The same things were measured in two ways. Each way mixes the same 12 hidden numbers, adds some noise and spreads widely along 7 directions of its own, which tell nothing about the thing.
In the rows, zero is written as 128.
Some things both ways: the first way, then the second way.
[129 127 140 145 130 170 134 106 114 132  95 149 155 138 125 119 119 138
 149 124 112 123 126 137 105 140 111 122 107]
[ 81 106 158  79 181  97 111  91 145  54  69  94 128 142 140 104  89 155
 158 173 196]

[127 177 122 148 116 141 136 111 162 142 134 140 165 120 111 127 116 154
 102 111  97 104 131 137 138 153 112 165 127]
[141 152 129 144 149 150 132 158 143 128 133 184 149 151 102 154  68 180
 157  83  99]

[121 129 147 113 115 125 141 176 103  74 137 146 192 129 111 151 131 126
  93  94 109 119 187 140 155 144  84 114 140]
[142 148 105 125  81 112 112  79 135 126 203 155  62  83 141 147 123 144
 108 114 125]

[128 196 127 140 128 130 143 132 103 118  93 144 150 134 137 154 108 155
  73 162  92  85 129 140 107 117  95 113 115]
[148 161 169 194 123 148 132 114 125 138 175 173 116 107 136 117  62 165
 119  87 111]

[172 115 143 160 132 154 138 162 121  83 103 128 216 141  38  73 157 172
 138  97  88 138 165 153 100 140  98 143 134]
[162 102 105 120 127  90 105 133 138 142 157 151 145 119  68 123 143 117
 154 127 102]

[133 129 149 117 104 129 106 167  94  75 123 152 163 104  57 162 202 129
 126  99 127 133 144 174 151 178  94 154 128]
[123 142 103 154 138 134 141 183 130 165 120 130  95 169 132 153 147 173
 130 123 103]

[130 150 139  92 137 106  82 113 117 162 129 121  95 130 146 120 127 155
 171 123 113 166 111 108  89 143 107 159  84]
[162 116 120 139 116 165 104  97 105 151 170 190 148  87 166 159  29 183
 185  93 135]

[130 162 142 120 131 109 109 139 115 138 130 110 103 115 119 148 125 143
 142 142 115 128 128 118 140 120 128 136 142]
[145 101 162 142 154 172 121 147 108 148  71 134 231 157  95 123  59 123
 185 117 136]

[139 157 125 111 142 135 168 158  86 108 114 121 171 143 145 102 120 155
  81 157 112 127  89 158 101 108  91 114  92]
[148 145  92  99  73  57 142 157 168 136 133 196 128 124  88 164 167 145
 138 110 103]

[138 161 153 104 136 115 135 157  88 100 123 164 141 118 123 177 148 166
  66 144 102 136 136 149 129 147  65  99 109]
[126 120 143 104 132  28 136 119 150 115 140 150 122 132 115  99 131 114
 114 137 161]

[117 201 109  79 156  91 119 107  81 118  78 207 111 120 129 147 112 143
 118 148 120 131 101 157 117 160  74  99 115]
[127 103 158 145  82  83 148 127 171  98 165 138  96 160 128 172 149 130
  78 164 138]

[136 164 107  35 161 127 105  88 105 120 105 148 132 131 157 128 127 101
 134 157 173 133  47 151  99 182  60 105  63]
[121 154 113 134 100 139 139 120 125 100 152 138  94  87 145 111 113 110
 129 120 109]

[122 183 137 149 136 143 148 161 102 134 107 122 176 124 111 126 106 181
  65 157 104 106 130 134 140 127 151 138 126]
[ 78 140  91 117 197  79  78 146 147  99 100 148  97 124  99 106 149 113
 187 199 162]

[119 146 113  83 102  95 124 166 148  82 169 119 228  88 119  93 133 127
 123  82 154 172 145 162 162 185  98 160 145]
[112 130 111 116  98 138 129  94 140 163 144  82  94  82 165 111 149 139
 131 118 112]

[119 163 106 120 124 125 155 163 121 114 128  84 157 131 172  73  91 137
 118 166 175 162  94 109 122 128  99 132  79]
[158  94 102 107 113 112 119 119 134 129 111 149 174 122 111 133 145 124
 150 119  93]

[172 170 136 135 127 115 136 161 112 146 147  87 157 146 110 101 112 185
 107 124 102 127 113 130 114 142 136 186  98]
[176  78 124  92 118 159 101  91 110 127 138 140 147  72  77 125 126  85
 165 120 117]

[122 137 158 161 134 140 143 109 104 151 104 149 134 140 122 143 110 183
 116 147  68 110 148 126 101  96 119 116 151]
[134 105 161 133 149  96 127 143 176 126 164 170 174 142 102 148  87 120
 133 106 124]

[121 179  96 127 103 118 134 160 120  89 103 101 182 115 111 104 112 119
 132 148 142 119 131 151 116 121  94 131 129]
[152  99 155 152 106 154 110 105 132 140 187 135 105 113 114 146 123 147
 125 127 108]

[ 94 161 140  53 115  93  87 124  89 108 159 170  99 112 164 203 162  98
 112 109 122 112 112 154 150 171  96 144 106]
[120 138 142  88 118 106 171 162 124  89 142 142 133 142 162 167 174 140
  82 123 147]

[172 117 149 148 133 137 109 117 136 117 127  84 178 147  99 123 113 145
 161 108  84 113 166 128  90 107 110 130 161]
[ 64 193 145 157  81 135 165 106 157 155 155  67   8 157 198 138 121 174
  82 158 166]

[153 149 119 104 138 131 115 139  97 147 142 125 157 148 103 101 117 179
 126 128 111 130 113 128 117 153 145 160  99]
[148 122 102 143 108 117 101 129 132  93 214 168  78  53 120 147 145 105
 141 146 111]

[121 174  92  72 120 117 121 166 112 123 146 115 166  94 134 116 110 140
 117 163 162 142 120 124 151 151 107 104 116]
[154 122 121 155  38  89 160 138 138 148 119 139  98 157 132 149 241  18
  35 170  94]

[ 91 127 143 121 123 147 114 101 153 180 178  51 112 116 182 171  91 144
 112 176 140 124  96  92 145  84 155 128 151]
[140 110 141 120 105 140 133  81 155 127 156 156  86  71 114 118  91  77
 105  88 120]

[140 183 155 158 104 116 138 203 110  79 146  61 174 119 128 175 135 135
  47 144 127  99 135 142 157 130 135 165 128]
[142 142 133 135 125 190 144 118 102 172  87 116 122 117 113 103 123 137
 131  89 106]

[114 134 144 114 129 120 134 156 106 117 132 100 131 126 141 130 122 139
 125 155 129 135 133 110 130  99  96 110 134]
[143 122  98 117  96 115 115 106 154 159 140 153 104 136 106 159 143 109
 127 136 118]

[134 136 162 120 127 121 102 150 100 115 129 136 129 110  81 192 147 148
 118 108 110 129 162 137 162 149 112 128 159]
[103 137 115 154 126 129 134 150 127 147 122 103  85 158 138 128 123 119
 119 151 138]

[117 121 141 139 125 127 137 138 109 116 132  87 102 142 138 134 128 135
 141 155  98 128 122 122 101  50  93 109 147]
[106 124 132 104 155 102  80 104 160 130 162 127 113 111  93 120  66 209
 223 142 156]

[140 148 139 141 116 126 123 179 110 107 127  57 159 154 114 143  93 131
 112 130 129 107 161 105 133 104 120 143 126]
[161 116  99 140 117 166 116 152  77 129 171 139 151 108 110 124 145  77
 144 128  78]

[110 179 131 150 124 135 156 169 109 143 120 111 172 131 117 115  88 168
  90 132  99 111 140 125 145  97 154 152 138]
[134 111 158 151 129 124 113 114 112 119 112 114 103 114 131 107 124 122
 122 155 159]

[136 183 128 102 143 109 120 104 115 143 108 122 116 146 151 153  93 136
 114 148 114 101 102 124 100 125  82 127 100]
[ 87 148 132 106 179  93 143 202 130  94 148 143 184 176 125 140 115 127
 157 145 147]

[122 181 143 101 141  94 129 162  79 130 130 148 148 112 140 174  93 176
  69 143 104 134 146 138 155 135 135 110 145]
[120 112 164 158 115 152 133 111 117 133  87  94 171  98 159  72 102  85
 167 149 115]

[124 185 149 159 100 121 144 154  87 160 124 129 127 115 160 179  85 181
  80 151 101 112 152 124 136 132 134 143 113]
[103 156 131 159 122 118 153 170 153 143 134 158 121 179 186 181 113 162
 100 123 134]

[104 124 165 131 138 151 122 148  81 104 128 141 129 151 116 181 150 141
  86 128  88 106 140 135 136 106 131 121 135]
[154 156 106 167 100 153 121 112 106 122 147 153  64  67 129 105 121 152
 142 113  89]

Other things, the second way, with their names:
Q_418: [118 110 179 133  89 115 129  83 127 108 123  68  77  99 150 104 144 122
  83 161 180]
Q_149: [110 138 156 155 167 166 136 141 104 124  96  87 133 146 155 106 101 159
 122 122 140]
Q_507: [ 73 147 141  98 127 135 174 141 158  94  80  95  91 199 169 180 118 184
 104 154 182]
Q_384: [151  62 163  82 108  45 164 142 192  89 137 211 169 158  96 206 120 106
  86 121 178]
Q_389: [128 142 139 182 173 115 107 180 100 124 188 121 148 125 115 102 133 149
 114 117 108]
Q_16: [ 70 167  82 105 157 126 130 181 156 112 117 135 155 159 158 158  97 198
 211 141 119]
Q_109: [115 155  74 153 118 138 118 175 104 174  78 137 113 154 134 125 148  86
 159 160 117]
Q_398: [129 171 103 103 136 107 131 116 110 116 122 127 144 116 124  96 168 110
 122 128 115]
Q_655: [134 104 151 128 139  43  85  88 133 104 192 116  58  89 106  86 155 119
  80 143 167]
Q_979: [100 200  85 203 156 132 137 252  97 178 115 110 196 189 163 122 204 162
 129 130  53]
Q_378: [169 113 143 131 133 184 115 128  98 125 107 153 194 132  93 126  83 129
 171 103  93]
Q_277: [113 110 176 133 197 141 110 118 100  94 110 112 147 109 141  73  61 126
 177 147 174]
Q_593: [161 116 139 125 113 151 126 104 106 127 129 129 131 141 108 139  95 138
 121 114 137]
Q_697: [126 162 111 156 140 134 118 156 106 123 134 130 107 159 104 138 164 114
  97 150 127]
Q_141: [144 172  59 156 108 121 125 193 126 137 154 176 151 154 105 161 184 103
 129 129  55]
Q_348: [166  95 116 171 139 147  92 125 102 130 106 122 151 144  79  95 153  87
 140 151  66]
Q_28: [166 105 144 152 123 171 120 112  97 137 124 128 122 103 119 118 140  99
  96 106 109]
Q_854: [136 149 172 209 142 167 165 163  93 149  88 125 149 152 186 118  74 183
 104  94 135]
Q_486: [116 106 158 140 136 112 122 111 105 127 158  79 118 112 151  91 145  94
  77 135 154]
Q_244: [103 129 127  99 163  78 133 135 157 108  99 140 153 152 106 120 107 145
 143 129 158]
Q_560: [153 103 123  95 121 115 112 117 125  86  97 164 150 105 111 144 135 102
 147 147 146]
Q_851: [114 123  94 107 109 112  92 121 115 104 127 101  83 139  95 118 148 109
 151 184 134]
Q_667: [134 131 104 116 116 128  97 143  97  97 127 135 137 133 104 143 122 135
 151 150 144]
Q_875: [131 104 123 110 146 112 126 137 126 120  91 120 171 151  94 126 148  93
 108 134 146]
Q_574: [138  85 134 100 125 142 106 103 150 148  85 122 115 158  85 144 133  79
 149 162 138]
Q_172: [112 141 105 164 126 167 149 170 122 196  98  86 136 130 140 103 142 107
 129  99  85]
Q_704: [150 120 175 161 100 114 165 123 129 141 123 119 155 110 112  88 117 130
  97  92 111]
Q_889: [125 106 125 101 123  96 114 127 133 117  92  95 152 146  98 111 173  75
 110 149 127]
Q_173: [158  90 185 148 138 172  88  63  91 130 155  74 154  57 120  48 101  98
 155 123 108]
Q_623: [129  97 152 147 135 120 125 133 135 130 107 113 161 154 133 128 135 147
 123 142 125]
Q_281: [142 127 120 124  89 149 131 116 148 148 133 134 132 141 103 153 163  82
 109 131  97]
Q_183: [194  93 120 120  80 135 120 120 126 163 150 156 198 133  81 163 111 135
 136  85  96]
Q_999: [126 127 136 152 107 159 127 127 129 145 153 119 109 131 127 131 119 120
 137 139 106]
Q_95: [119 154 130 148  84 227 109  38 110 147 110  79  55  95 166 122  78 163
 154 142 141]
Q_198: [149 118 124 166 133 202 107  85 124 169 162 135 112  57 136 113  68 121
 144  77 100]
Q_342: [134 174 129 144 147 141 142 147 124 121 117 184 183 169 152 170  58 195
 154 108 142]
Q_866: [144  91 227 130 103 142 167 123 127 108 151 133 165 150 140 139  94 101
  85 111 143]
Q_8: [131  74 149  87 168  71 156 176 134 105 132 131 187 136 125 130 153 106
  94 101 148]
Q_847: [144 149 181 207 107  91 175 177 129 166 199 157 128 143 142 139  70 185
  55  55 140]
Q_290: [138 148 118 123  99 129 156 136 112 142 130 135 139 130 146 129 147 118
 109 115 112]
Q_919: [137 146 134 151  98 150 115 123 117 158 149 155 110 154 121 162 101 127
 122 133 142]
Q_266: [135 143 133 165 118 120 130 123 103 152 147 111  87 123 147 107 134 122
  97 137 145]
Q_245: [166 160 106 157 108 202 140 145  94 140 101 145 134 118 123 139 149 131
 138 108  63]
Q_933: [125 134 132 116 111 157 135 103 120 145  98  96  91 112 125 110 140 147
 130 128 128]
Q_596: [100 133 130 124 131 137 172 159 142 148  93 114 115 204 165 173 117 187
 109 122 143]
Q_174: [129 151  94 141 139 145 110 129 111 137 123 108 105 136 147 122 165 175
 154 147  94]
Q_128: [156 125  73 105  89 164 102  77 118 120 174 147  47  70 116 151 138 112
 119 114 105]
Q_737: [143 126 107  98 103 150 132 111 113 125 119 123 130  98 133 138 141 131
 122 106 125]
Q_432: [ 97 100 194 117 160  94 129 119 144 108 132  88 145 121 139 103  69 137
 119 122 202]
Q_660: [ 75 114 149  83 143  92 158 147 149 148  50  75 129 210 149 125 142 144
 135 165 175]
Q_577: [155  89 163 145 104 148 128  72 137 144 148 110 133 111 140 133  59 169
 104  82 145]
Q_165: [ 87 184 136 136 148 101 163 158 151 109 118 170 123 134 185 142  92 181
 134 114 155]
Q_195: [146 115 137 120 110 163 131 128  91 162 128 104 145 151 120 133 131  96
 120 130 132]
Q_772: [118 121 138 127 130 106 143 165 137 115  89 112 150 165 118 114 146 126
 141 139  99]
Q_917: [ 89 145 165 166 161 119 139 145 132 155 123  80 167 130 149  66  93 141
 163 136 132]
Q_328: [144 164  68  93 106 112 107 120 118  93 164 163 101 115  84 149 172 132
 129 138 106]
Q_801: [110 113 152 128 136 132 134 131 103 138 111  93 111 152 147  94 120  41
 116 160 157]
Q_274: [121 131  95 113 129 141 128 152 123 164  50 119 158 190 112 144 175 119
 144 157 116]
Q_610: [120 123 166 177 162 136 145 161 111 138 136 102 138 157 157 107  94 145
 131 132 125]
Q_622: [143 141 100 106 114 148 148 136 136  93 127 141 120 106 104 138 152 162
 140 109  78]
Q_709: [116  99 165  60  96  74 170  96 165 106  78 104 129 165 119 139 138 135
  82 123 179]
Q_820: [ 89 109 180  94 179  99 139 106 150  51 149  98 133 157 143 126 115 125
 105 170 184]
Q_218: [153  78 179 157 119  78 162 130 124 129 113  88 115 140 119  93 187  69
  24 128 135]
Q_837: [159  97 146 101 167  70 142 199 105  79 105 165 208 135  60 119 186  88
 112 133 138]
Q_757: [130 153 110  98  96 113 139 126 154  80 118 178 103 134 121 179 168 126
 114 150 127]
Q_962: [119 104 130 114 155 143 104 107 119 124  98  69 142 139 107  95 139  93
 124 140 132]
Q_461: [116 162 126 154 151 153  91 101 111 125 173 132  95  80 118  97  76 147
 159 122 138]
Q_654: [160  69 145  91 150 137 117 145 123  98 136 149 240  90  68 122 132 101
 167  99  96]
Q_167: [139 166 105 178  87 168 158 146  91 165  83 105 125 138 159 104 176 136
 114 125  64]
Q_212: [112 172 110 106 136 114 147 114 122 126 102 149  96 119 151 108  94 128
 135 112 156]
Q_539: [ 98 130 115 130 168 127 104 130 148 149 119 106 132 119 129 101 125 103
 146 126 127]
Q_782: [140 164 122 144 104 185 111  85 102 116 174 154 101  49 157 128  42 174
 151  80 135]
Q_229: [119  90 133 119 135 123 101  89 103 133 122  62 127 109 140  88 190  45
  65 158 153]
Q_204: [ 69 159 177 123 145  93 168 148 159 126 151 135 136 140 167 128  66 201
 151 127 181]
Q_874: [138 142 102 153 135 149 134 186  96 146 161 146 122 115 112 136 135 107
 120 108 112]
Q_870: [122 114 142 111 130  92 153 155 157  88 115 137 158 141 131 137 160 112
 119 141 118]
Q_981: [150 110 158 143 116 125 158 148 147 120 115 141 180 124 122 126  88 132
 124  82 102]
Q_792: [161 116 167 160 130  81 135 153 108 118 156 172 157 142  91 113 134  74
  86 130 131]
Q_581: [ 89 120 131 103 142  98 159 164 152 100  61  91 162 183 127 123 142 146
 144 155 135]
Q_553: [143 142 118 111 127 151 134 130 109 123 122 157 144 122 112 133 114  90
 132 111 127]
Q_280: [115 177 147 149 121 129 167 150 138 150 162 144 117 141 145 147  63 215
 115  69 143]
Q_925: [125 137 128 138 106 102 139 144 113 134 147 125  97 119 139 116 151 124
 126 152 133]

Some of these things the first way, each followed by its name:
[106 182 109 123 122 126 158 157 132 138 133  95 143 137 148 116  66 115
 118 116 134 111 126 114 159 100 115 138 125] => Q_667
[124 119 126 160 119 163 132 138 100 104  84 112 149 130 118  88 132 130
 177 160 135 147 121 133  84 105 117 113 117] => Q_623
[218 199 114 163 106 108 131 186 126 105 145  78 197 110  99 126 111 196
  80 152 120 144 141 141 114 174 120 155 112] => Q_917
[116 117 142  96  97 114  85 134 141 121 166  89 113  83 123 175 164 111
 167 121 148 162 125 137 150 132  94 134 149] => Q_660
[134 119 132 144 137 168 155 140 114 130 121 118 188 151 114  79 106 157
 127 128 122 130 124 131 125 129 128 133 121] => Q_981
[143 163 121 139 108 144 131 155  86  96  95 158 113 105 107 158 159 141
 129 171 151 133 123 146 127 160  70 100  90] => Q_348
[150 166 107 118  95 133 106 151 107 102 122  99 179 113 105 163 122 118
 130 138 137  97 154 149 128 148 102 119 130] => Q_866
[152 174 104 103 121 123 113 134 133 122 114 104 161 111 101 110 127 122
 164 131 133 118 127 134 114 148  87 132 117] => Q_919
[ 62 154 128 114 126 134 131 116 138 144 119 128 147 118 136 106 121 126
 137 121 114 119 109 132 140 107 137 158 148] => Q_28
[212 208 107 108 130  98 100 170 120  57 111  92 231 122  90 122 126 138
  91 139 148 125 124 164 101 201  90 139  96] => Q_204
[120 152 162 125 136 112 103  84 110 164 134 155  70 138 159 189 115 142
 133 110  88 113 116 124 131 136 125 151 132] => Q_507
[143 211 120 102 119  90 125 137 141 113 144 135 171 102 123 135 134 146
  87 105 114 129  98 171 141 184 105 180 115] => Q_933
[106 110 131 140 119 148 111 136 165 150 170  26 164 124 139  72 104 142
 162 149 152 150 120  83 129 101 170 169 144] => Q_198
[110 125 153  94 120 128 103 136 108 169 148  68  99 119 140 191 111 137
 138 155 133 116 131  99 146  91 109 114 139] => Q_801
[212 198 102 142 108 120 128 184 121  76 142  79 188 109 110 131 134 159
  78 167 163 142  94 157 126 189 108 147  85] => Q_704
[ 98 114 130 109 126 148 130 132 158 116 141  92 206 141 108  79 108 106
 147  82 137 124 140 121 147 133 120 157 138] => Q_128
[ 97 102 131 112 133 153 128 128 128  80 133  91 128 156 158 127 132  65
 145 143 139 101 128 101 117  80  76  90 122] => Q_328
[ 78  87 142 125 127 151 119 140 139 114 153  60 117 126 148 114 128  89
 171 150 163 140 127  83 151  78 137 111 160] => Q_875
[135 131 155 112 117 109 103 152 120 110 139 113 150 123  87 154 147 126
 150  84  95 117 175 136 136 127  97 148 157] => Q_195
[ 81 110 133  73 165 137  91 111 128 126 131 124 143 130 112  92 126 120
 162 131 141 151 120 104 142 125 137 117 148] => Q_384
[115 134 143 131 104 135 143 178  94 140 146  92 131 111 111 150 129 153
 115 152 126 112 153 122 158  97 118 122 148] => Q_574
[154 147 122 125 111 136 134 143 115 120 135  99 169 119 132 117 117 139
 132 154 132 116 130 131 113 135 102 124 120] => Q_281
[ 96 201 138  85 153 104 122  99 127 153 130 187 157 121 157 140 103 163
  69 107  81 112 116 137 137 170 128 156 118] => Q_165
[127 195 145 177 114 130 133 159 117 153 130 124 140 126 122 142 100 187
  81 115  86 120 144 119 149 142 175 190 116] => Q_854
[124  98 155 141 137 157 113 114 121 111 117 101 139 148 111 140 141 117
 155 133  95 103 147 117 104  87 113 107 157] => Q_461
[145 145 145 133 105 142  97 160 114 125 153 110 149 117  85 175 147 157
 111 114 109 112 168 125 158 157 141 155 130] => Q_277
[107 123 149 132 140 147 137 136 120 123 127 104 178 163 138 113  91 120
 125 101  99 104 149 115 128  97 136 138 139] => Q_782
[ 85 139 108  75 153 152 140 120 130 155 133 128 172 141 139  42 101 130
 151 117 127 129  99 111 130 126 137 144 108] => Q_560
[137  98 129 134 118 175  87 141 123 111 149  63 112 126  97 156 160 118
 165 171 136 118 145  97 117  94 121  95 133] => Q_792
[125 152  87  81 125 132 143 160 107 105 129 101 189 120 129  61 112 104
 155 141 171 139  91 148 131 136 111 124 109] => Q_418
[ 64 148 147 150 109 124 139 125  90 135 124 118  36 130 184 199 118 119
 117 178 108 106 109 115 128  41 106 107 141] => Q_389
[ 88  81 165 126 135 136 122 132 104 140 143  38  97 137 170 133 125 123
 158 182 147 147  83 107 113  42 141 124 153] => Q_172
[139 157 127 111 132 116 115 164 107 115 143  66 136 143 131 129 111 142
 113 154 129 131 114 114 115  98 121 134 113] => Q_925
[145 100 154 155 117 158 144 180  86  94 131  53 170 165 142 109 124 119
 131 141 138 123 126 120 108 103 134 141  98] => Q_737
[137 186  70 107  84 127 143 156 116  94 115 108 164  93 160  69 133 104
 160 173 194 151  70 160  98 166  73 138  55] => Q_979
[ 95  91 151 127 121 151 117 146 138 103 166  82 125 124 143 151 138 109
 132 147 146 136 145  90 158  96 118 102 153] => Q_244
[ 73 112 141 162 120 162 177 132 147 163 123  74 197 134 150  64  75 150
 131 140 112 121 137 108 125  56 143 137 170] => Q_539
[152 152 134 145 105 128 114 150 100  98 141 107 147 122 128 152 136 143
 115 141 131 129 119 151 123 150 135 155 118] => Q_654
[ 75 133 156 121 137 134 134 134  98 122 115 161 119 120 117 149 148 147
 110 135 105 135 124 141 150 107 122 121 157] => Q_218
[114 139 125 103 135 137 134 108 105 140 124 147 108 136 157 123 117 136
 138 152 116 120 106 119 106 119  87 112 103] => Q_141
[107 108 130 132  93 148 123 127 145 140 171  85 104 100 149 146 135 113
 173 141 155 143 126 112 152 116 108 131 142] => Q_962
